There are 3 nested groupings, the coarsest first. Each group lies inside one group of the grouping before and may be the whole of it. The rows also spread widely along 10 directions, which tell nothing about the answers.
Known rows, each followed by its group in each grouping:
[  7   4  36  44 -12  -6  13  -4 -22  31 -39  -6  -8   8   9   0 -10 -11
 -17 -30  27]
Q_860 nelaz Q_6
[ -5   2  13  -7 -17  26  22   7  11  -2  -4 -21  33   0   4  -5 -11 -18
  14 -39  11]
Q_170 dofu Q_310
[  5  -7 -23 -13  24  26  19  -9 -33 -33  -8 -24   0 -28 -23  20  26  12
 -28 -53  29]
Q_860 ronog Q_187
[ 14 -30   4  -2  24  22   7  10 -14 -13  25 -31  12  34  19  22   7 -34
   7  15 -27]
Q_170 tameb Q_651
[ -7  -7 -41   3   4  16   4 -13 -27 -31  25   7  18  -2 -24   6  18  25
 -23 -33   8]
Q_170 fekup Q_688
[  2  -8 -57  28  30 -10 -20 -38 -32  -3  12  63  11 -10 -25  22   5  42
 -31 -33  35]
Q_860 vasek Q_738
[ 11  10  -2   5   8 -19 -16  -5   9  -1 -12 -17 -17 -10   7  -1  -3   8
   8  24  -6]
Q_659 simi Q_149
[ 10 -23  14  13  47 -12   8  11  11   0  20  -6  25  35  24  35 -10  17
  42 -11   4]
Q_9 pid Q_221
[ 12  11 -10   2  -1  -7   2  -8  11   8 -21   3  -3  -4 -17 -12  11  25
  14   6   5]
Q_659 simi Q_610
[ 27  -1  52 -22  13  14  39  33  49  23 -44 -40  11  10  26  -7   3 -12
  48  -3  15]
Q_170 fekup Q_422
[-10   9   3  -3  -6  13 -19  -7 -25 -32 -24 -35   2 -37  -6  15 -42 -36
  -3 -26  14]
Q_9 Vige Q_123
[  0 -13   3   2  18   0  23   2   2  -3  22 -20  -5  20   6  -1  21   8
   3   2  -5]
Q_659 Bof Q_729
[ 14 -11  13  24  17 -12  -1   7  23  43   0   7 -19  45  32  -8   9  -8
  22  34  -5]
Q_860 nelaz Q_510
[-20 -18 -14  17  -2  14   5  -5   5   3  53   4   7  35  11 -13   7 -15
   4 -10  -6]
Q_860 tolu Q_918
[  0   0  40  17 -22 -14  24  16  22  -1  41 -54  21  29  37   1  11  17
   6 -15 -42]
Q_170 fekup Q_252
[ -6 -18  -4   7  33 -20   7  -5  -4 -25  63 -19  10   4  23  26  -4  11
 -10 -11 -13]
Q_659 Bof Q_395
[ 13  16 -31  24   1   1 -47 -14 -15   4 -52  30 -18 -21 -15  -3 -21 -12
   5  19  29]
Q_170 bevo Q_470
[  7  -7 -20  -9  30   8 -33   5   9  -9  -6   1   2  -2   9  20 -16 -20
  36  -3  24]
Q_860 vasek Q_988
[  7   9 -68   5  35 -13 -43 -21  -1 -20   1  45  -1 -30  -9  13  -9  27
  -3   7  27]
Q_170 bevo Q_345
[-29  -7 -15  19  23  25  -5   6 -14   0  -7   2 -38  30  13 -19   4 -35
   2 -19  63]
Q_860 nelaz Q_842
[-24  32   0  24 -43 -12 -18 -10  21  -2   1   2  22 -11  -5 -21 -30  20
  21 -36  18]
Q_659 simi Q_684
[-11 -19 -39  -2  25  26 -34 -12  -7  -4   8  29  -9   0   0  -5 -25 -56
  12  13  27]
Q_860 tolu Q_22
[ -9  19   9 -13   2  -4  -2  12  28  -9   4 -52 -20 -11  32  -5   1  -6
   9 -15   5]
Q_860 vasek Q_406
[ -7  19   0 -11 -13  11  17   7  25  10 -22 -38 -40  -6  11 -40  25 -12
  -3   8   4]
Q_860 tolu Q_101
[-13  -2 -27 -24 -16  32  12  -2  25  -8  18   1  36  13 -29 -22   3  10
  41 -12 -19]
Q_9 Vige Q_713
[-18  -2 -15  10   9   9 -15  -3   0 -11   4   3   5  14   1  -1 -17  -6
  21 -14  20]
Q_9 Vige Q_462
[  6 -20   8  -6  28  16  20  -4  -2  -1  15 -21   3  -6  16  13  -2 -28
  -9 -16   3]
Q_860 ronog Q_187
[ 17 -44  11   3  14  29  29 -11 -53   1  21 -38 -12  34 -12   9  26 -50
 -32  38 -52]
Q_659 simi Q_610
[  5  -9  -4 -23   4  30   3  -3  -7 -14 -14 -27  11 -13 -14   3 -16 -31
  16   1 -11]
Q_9 Vige Q_713
[ 21 -23  -8   0  39  14  23 -16 -28   4 -15  11   2  -1 -23  14  13   4
 -17  -5  25]
Q_659 simi Q_684
[-33   4  -8  -7  -3  18  -5   7  22 -29  34 -12  29  -5  20  -8 -33 -23
  17 -43  28]
Q_170 fekup Q_422
[  7   7  19   0 -45   4  26  -3  23  23  15 -31  25  11  -1 -16  15   8
   9  -8 -56]
Q_860 vasek Q_988
[-16   6  41  28 -52   6  29  12  38  25  18  -7  51  44  14 -27 -10  10
  36 -40  -9]
Q_170 fekup Q_422
[  3 -10  -4   7  46  -9 -13  -8  -5  -2 -11   8 -22 -14  16  12 -22 -25
   1  13  38]
Q_659 Bof Q_729
[ 28   1 -15   5  68 -26 -19 -12 -19  -9 -34   0 -37 -37  17  40   0  17
 -28  -8  50]
Q_860 vasek Q_406
[  1  18  27  43 -23 -37   0  -5 -13   2  11 -40  -7   6  25  16  11  38
 -28 -36 -16]
Q_860 vasek Q_406
[  3  15  18   1   0  11  16   8  32  18 -49  -4   8 -15   2 -12  -6   6
  30 -45  53]
Q_860 ronog Q_187
[  8  25   6 -22  -9   1  13   8  45   2 -26 -22  15 -26  12 -11  -9  11
  24 -20  13]
Q_170 dofu Q_310
[-39  37 -20  -4 -11  -8 -11  11  43 -24   3 -14 -10 -11   8 -31  -3  28
  36 -35  48]
Q_659 Bof Q_729
[ -4  -2 -11   2  -5  27  10  11   2  -3 -10  -3  18  30  -9  -6  18   8
  24 -32  27]
Q_170 dofu Q_310
[ -2   7  -1  -1   6  -6  -3   1  15  -1  -7 -15 -13  -8   7  -9  -8  -5
  15  11   6]
Q_659 Bof Q_395

New rows, each followed by its group in each grouping:
[-19   5 -45 -30  11  39  13  -9  16  -4 -19  14  -3  -7 -31 -38   4  -9
  23   3  20]
Q_9 pid Q_221
[ -5  27 -12  -2  -4  11  -6  -2  33   8 -65  37  37 -27 -30 -13 -38  26
  61 -48  64]
Q_9 pid Q_221
[ 26  -2  30   5 -15  13  30 -19   8  52 -47  11  18 -23 -10 -11 -16 -24
  -8  -7  -6]
Q_860 vasek Q_738
[ 18   7   7  -7  -8  -3 -20  12  18  -2  -6 -39   4   0  12  14   0  -4
  35   5 -27]
Q_860 vasek Q_988
[ -5  12  26   9 -26  -7  -2   3  -4  -9  -6 -59  -9  -3  14  -1 -13 -16
   1   2 -33]
Q_9 Vige Q_123
[-10  18 -17  22   7 -19 -21  11   3 -14  -5 -19 -34  33   4  -9  33  47
  20  -3  32]
Q_659 simi Q_684
[-24 -22 -29 -16   7  37 -15 -13 -16 -40  49  -7  40  -5 -11  17 -39 -46
  13 -21 -16]
Q_9 Vige Q_462
[-18  29  -8  27 -12 -15 -32 -21 -25 -13 -24 -27 -50 -45  17  -9 -20 -23
 -49 -12  24]
Q_860 ronog Q_187
[  5  20   2   8  -3  -9 -27   2 -13 -11 -35 -36 -25 -24  10  12  -6  -7
  -3 -17  19]
Q_860 vasek Q_988
[ 37 -24  22  -4  34  -5  29   2  -5  -5  19 -34  22   3  26  38   7   0
 -15   4 -37]
Q_170 tameb Q_651
[ 24  -6  -1  -6   8  23   4  -6 -14  -6 -26  -7  20 -30 -14  16 -18 -24
   0 -11   2]
Q_170 bevo Q_470
[-14   9  23  12   6  -8  42   3  26  21  -2 -16 -16  16  17 -32  18  24
  -4 -20  33]
Q_659 simi Q_684
[ 14 -21   2  -9  32  13  17 -12 -16   6   7 -20 -11 -10  12  15   6 -31
 -29   3 -10]
Q_860 vasek Q_738
[ -4 -42  -4  11  24  18  48   5 -11   1  68 -16   8  66   7   3  60  15
 -13 -17 -22]
Q_860 tolu Q_101
[-10  10  -4   1  -6  -7  11 -29   9   6   5   3  14 -38   2 -11 -40 -11
 -18  -3 -19]
Q_9 pid Q_221
[  6  -1 -14  48 -37 -11 -41 -20 -63 -10  -2 -17 -10  30 -24  14   8   9
 -17  22 -52]
Q_9 Vige Q_713
[ 19   0  26  26 -11 -28  23  -9   0  20  14 -22  12   8  14  15  18  36
 -18 -19 -33]
Q_860 vasek Q_988
[-20  13 -18   5 -12  15 -17  -2   0  -5  -1 -13 -18   8   3 -17   4 -15
   5 -13  16]
Q_860 vasek Q_406
[ 20 -24 -21  22  40  -8  -1 -19 -25  20  -8  22 -39  14   4   3  26  -1
 -31  31  11]
Q_860 tolu Q_22
[  1 -19  32   6  24 -16  44 -19  34  32  32  12  34  -8  32   1 -41  -6
 -10 -10 -13]
Q_9 Vige Q_713
[  1  35  -7 -32  -5  -3   9  18  29 -27 -32 -63 -35 -27  -3 -20  34  32
  21  -1   8]
Q_659 Bof Q_729
[ -7   7 -12   7  -4  -2   2  -4   4   7  -9  -8 -32  11  -4 -30  19   4
   1  26   0]
Q_659 Bof Q_395
[-20   2  -1   5  26   4   8 -18  47  43  -8  37 -20 -18  34 -40 -37 -47
  -2   8  49]
Q_860 ronog Q_187
[ -4  -1 -11  10  -3  13  -3  -9   4  16 -14  17   3  10   5 -16 -11 -23
   2   1  19]
Q_170 dofu Q_310
[ 38  -5  10 -13   0  19   8   3 -17  -2 -56 -32  10  -5 -31  17  10   7
  24   2 -16]
Q_9 Vige Q_713
[ 35  -4 -11  13   2  -5   2  -6 -35 -14 -20 -11   7   7 -24  25  35  44
 -17  -7 -13]
Q_170 fekup Q_422
[  2   3 -34  14  27  13 -43  -3 -23  -4 -46  22 -26   5 -13   9   2  -6
  18 -10  64]
Q_860 vasek Q_406
[-29   7   5  18  -5 -15 -13   2   3 -21  43 -41 -18  14  31  -6  -8 -12
  -2  -1 -10]
Q_659 simi Q_610
[  3  28   4   2 -20 -16 -30  -3  -4 -15 -18 -54 -26 -37  17   7 -13 -14
 -11  -2 -17]
Q_860 vasek Q_988
[ 18 -33  10  36  22  12   1 -19 -45  18 -16  32  20   5  -8  28 -22 -29
 -14 -28  32]
Q_860 tolu Q_22
[ 35   8 -18   2 -20   2 -33 -14 -54 -24 -26 -43 -15 -31 -25  31   9  -8
 -28  14 -47]
Q_860 nelaz Q_510
[ -4  -3 -13   6  34  -9 -18 -23  41  31   1  51  -7 -33  31 -16 -57 -44
   5  17  39]
Q_860 tolu Q_918
[  3  -1 -43 -37 -18  58 -31  -9   3  -4 -20   4  12 -11 -40 -17 -10 -56
  39  20 -15]
Q_860 vasek Q_406
[-13  19 -16   5 -20   1 -30  -4  -6 -24   8 -25   1 -25   6   6 -22 -14
   0 -27   2]
Q_860 nelaz Q_510
[-19  11 -34 -29  15  34   1  -5  35  -3 -15  30  19 -39 -10 -21 -33 -22
  28 -44  66]
Q_860 nelaz Q_510
[-16   9   4  28 -51  14 -10 -15 -15   1  -3   3  34   4 -28 -14 -24  -8
  13 -30  -3]
Q_659 simi Q_149
[  1  -3  -4  -7  11   7  -5  -2  12   0  13 -16   3  -5  15   7  -5 -14
   8  -7  -6]
Q_860 vasek Q_738
[ -9   5 -30  11  -5   9  -2   2  16  -2  14  15  14  24  -5 -16  17  25
  23 -12   8]
Q_170 bevo Q_345
[ -8  11  -1  -2 -18  11 -28   1   4  -6  -2 -30 -10 -17  17  -5 -32 -53
   9   4 -10]
Q_860 nelaz Q_510
[  4   1  19  18 -18  18   4   6   7  26 -34  -8  -5  16   0 -19  -1 -24
  22  -8  18]
Q_860 tolu Q_918
[  9   2   2  -6  -7   5   6   3  -4 -18   9 -40  10   5 -11   9  15  17
  12 -10 -18]
Q_659 simi Q_684
[-13  13  -8  -1  10  -3  12  -9  15 -10  -2   2   7 -25  -3  -9 -12  16
   1 -35  39]
Q_659 simi Q_610
[ 17  -2 -13   4  13   4  -9   1 -15  -6 -21 -15 -20   6  -1   3  20   4
  -7  17   0]
Q_170 fekup Q_688
[-23   0  18  23  11 -21  19 -21   6  12  22   4 -10 -24  31 -14 -38 -22
 -37 -11  20]
Q_659 Bof Q_395
[ 15 -40   5  26  26   9  -7 -16 -34  17  27   9   4  25  15  26 -20 -52
 -15  18 -21]
Q_860 nelaz Q_842
[  3  16 -13  15 -22   1 -12  -3 -10 -16 -21  -3  14  -3 -18  -1   5  29
   2 -30  16]
Q_170 fekup Q_422
[ -8  15  18  37 -49   0 -19  20 -23 -27  10 -63  10  43  13   9  13   7
  13 -23 -31]
Q_170 tameb Q_651
[-12 -37  16  -6  16  35  41  -9  10  27  43   4  27  18  19  -9 -19 -63
  -4 -13  -7]
Q_860 vasek Q_988
[ 13   2 -11   9 -30  23 -18 -11 -44 -23 -23 -13  26 -19 -34  16 -10 -12
 -11 -23 -13]
Q_170 fekup Q_688
[  4 -23 -17  24  20  -6 -34 -18 -23   2  31  17   8  12  13  27 -24 -29
  -5   8 -11]
Q_860 vasek Q_988
[-19  16 -54   1   6  -9 -48 -18 -28 -53  18 -23 -26 -22  -6  10  -7   8
 -20   5  -9]
Q_9 Vige Q_462
[ 14   1   6   3 -21  13 -11 -14 -13  -2 -14 -16  14 -33  -8   8 -27 -35
  -5 -10 -17]
Q_860 tolu Q_918
[-13   6 -13   5  -2   4 -14  -9  -5 -16  -2  -9   5  -7  -4   1 -20  -4
   7 -14   5]
Q_9 Vige Q_462
[ 18  13  -1   6   4  -4 -31  -2  -7   5 -50 -17 -28 -16  15   3 -17 -33
  -1  28  10]
Q_170 dofu Q_310
[ -3  -8 -43   3  -8  15 -37 -10 -22 -32  33   4  20   7 -15  12  -6  -9
   5   4 -25]
Q_170 fekup Q_688
[ 20 -19 -62 -31  66  28 -30   7  13 -16 -16  27 -14   5 -16  12  20  -1
  49  18  48]
Q_860 tolu Q_918
[ 65 -11  25   0  11   8   4   3  -9  24 -74   0  27   3 -36  31   6  18
  46   7   2]
Q_659 simi Q_684
[ -4  -3   2  26  23 -18  -9  -5  27  26   9  18 -16  23  48 -15 -20 -24
   1  35   7]
Q_170 tameb Q_651
[ 13 -24  20 -23  39  25  43   9 -21 -20  -2 -56  -7  -2  -1  17  22 -14
 -12 -17  10]
Q_659 simi Q_149
[  5  16 -34   2  -6  11 -29 -15 -15  -5 -38  13 -10 -32 -21  -3 -13 -10
  -4 -10  25]
Q_860 nelaz Q_510
[ 37   4  34  24 -47   5  19   0 -35  18 -51 -41   2  11 -22   0  29  11
 -18   4 -44]
Q_170 fekup Q_688
[ -3 -15 -33 -16  37  -4  15  -5  33  -8  70   9  20   8  18   8  12  24
   5 -12 -10]
Q_860 nelaz Q_510
[ -8  34  -2 -13 -50   7  13   6  20 -15 -10 -50  -2 -17  -6 -33  19  20
  -3 -15 -25]
Q_170 fekup Q_688
[  9   3  -8   0  17 -10  -2  -4  -4 -16   3 -20 -11 -18  15  10   2   8
 -21   0  -1]
Q_170 fekup Q_688
[ 13   3  -7  -6 -20  -3  -4   9  47   3  24   0  44  28   0  -4   9  34
  53   6 -38]
Q_170 fekup Q_422
[  3  14 -36  31 -49 -23 -76  -7  -9 -21  46 -11  19  24  -3  20  -7  17
  30  19 -74]
Q_860 nelaz Q_510
[ -8   9   5  14 -14  -3  -7   0   9   1   4 -14   3  16   2 -11  -3   7
  21  -5   4]
Q_659 simi Q_684
[ 10   8 -28   3  -3  10 -14 -16 -15  -3 -24  10  -2 -21 -24   2  -2   2
  -5 -11  10]
Q_860 nelaz Q_842
[ 19  28   4 -10  -5  -5  -8   5  16 -11 -46 -34  -7 -36  11   0 -11   0
   5   1   3]
Q_170 tameb Q_651
[-15  -2 -23   8  19   9  -1 -10  31  16  -9  54  24  15 -10 -16 -23  14
  41 -21  48]
Q_9 Vige Q_462
[-15  13 -36 -16  -9  -4   5 -16  30 -14  42  -4   1 -26   3 -22   8  20
 -12 -11 -15]
Q_860 tolu Q_22
[-10  -3 -41  -7   9  24 -21 -18   2   4   1  26  -4 -11 -10 -13 -11 -29
   2   4  14]
Q_860 vasek Q_738
[ 17   3 -21  18   9 -43 -31 -23 -21 -34  44 -14  12 -19   1  43  -5  45
 -21  -1 -36]
Q_659 simi Q_684
[-16   4 -19  28  10 -14 -35  -8 -44 -42  11 -18 -18  -7   1  24  -9   2
 -15 -21  26]
Q_659 Bof Q_729
[ 21  -7  15 -11  23   1  19  10  13   0  -9 -30  -2  -5  20   9   7  -3
   1   4  -3]
Q_170 fekup Q_688
[-12   9   1  -8 -34  21  14   4 -25 -32  11 -75 -14   6 -19 -16  33  -3
 -14  -7 -36]
Q_659 simi Q_149
[-13   2   5  -9   0  26   0  12   9 -11  -8 -24  12   1  18  -3 -20 -37
  21 -27  30]
Q_170 dofu Q_310
[ 26 -14  -2 -19  23   9   3  -3   1   1  -6 -22  -8  -4  -5   7   4 -25
  12  39 -26]
Q_659 simi Q_610
[ -4   7 -12   2  10  -6  35   8  23 -15  17  -3  25   6  -7   3  41  83
  13 -79  41]
Q_860 tolu Q_22
[-40  39 -28  12 -23 -11 -11   0  20 -30  15 -11  -2  -3  -7 -25   8  55
  14 -52  44]
Q_659 simi Q_684
[ 14   0  35 -21  -6   7  39  12  46  19   9 -54   2   7  40 -21   3 -30
   7  32 -53]
Q_170 tameb Q_651
[ -7   2  16   0 -53  10  40   5  35   7  43 -31  56  42 -14 -21  22  44
  38 -25 -68]
Q_9 Vige Q_713
[-19   3 -51   8  -1  -6 -54  -9   7 -36  55  13  20  -3   4  16 -19   6
  21 -18  -3]
Q_860 tolu Q_101
[  1  33 -19   1   9 -21 -11  -3   8 -17 -22 -31 -42 -41  20 -10   8  18
 -27   6  13]
Q_170 bevo Q_345
[ 28  -1   7 -12  -4   9 -15   0 -15  -9 -23 -46 -12  -8 -10  11   0 -26
  11  36 -35]
Q_659 simi Q_684
[ 13 -25  -8  -9  28  32  46 -11 -22  21 -10  -3 -22  10 -11 -13  35 -23
 -36   5   6]
Q_860 nelaz Q_510
[ 11  -5  29  22 -36   4   2   8 -39 -14   2 -64   3  30 -10  14  22  -5
   7   0 -50]
Q_659 Bof Q_729
[  0   9 -16   9 -21 -13 -18 -10  -4 -13  22 -28   3  11  -5   2   3  18
  10  24 -64]
Q_9 pid Q_221
[-10 -10   4  13  27   9 -14  17   5 -12   9  -5  17  28  32  21 -22 -19
  34 -32  48]
Q_170 dofu Q_310
[ 10   7  -6   1  -8   5 -19  -2   5   2 -24  -8  -6 -15  -2  -4  -7 -13
  16  -1   6]
Q_860 tolu Q_22
[ -6  22 -18   8 -33  16 -12  -5  13  -4 -25  14  30  -6 -18 -17 -14   8
  24 -27  15]
Q_170 tameb Q_651
[ -4  18 -22   9  -4 -13 -29  -6   8  -7 -19  -1 -13   0  -6  -6  -5  20
  20   9   4]
Q_9 Vige Q_123
[ -1  -5  -3 -17   9  22  22  11  51  13  18   2  25  10  13 -20  -4 -11
  40   2  -2]
Q_170 bevo Q_470
[ 18  22  10  20 -30  -1 -40   3 -34 -11 -61 -44 -19 -12   0  13 -10 -23
  -2   4   0]
Q_170 dofu Q_310
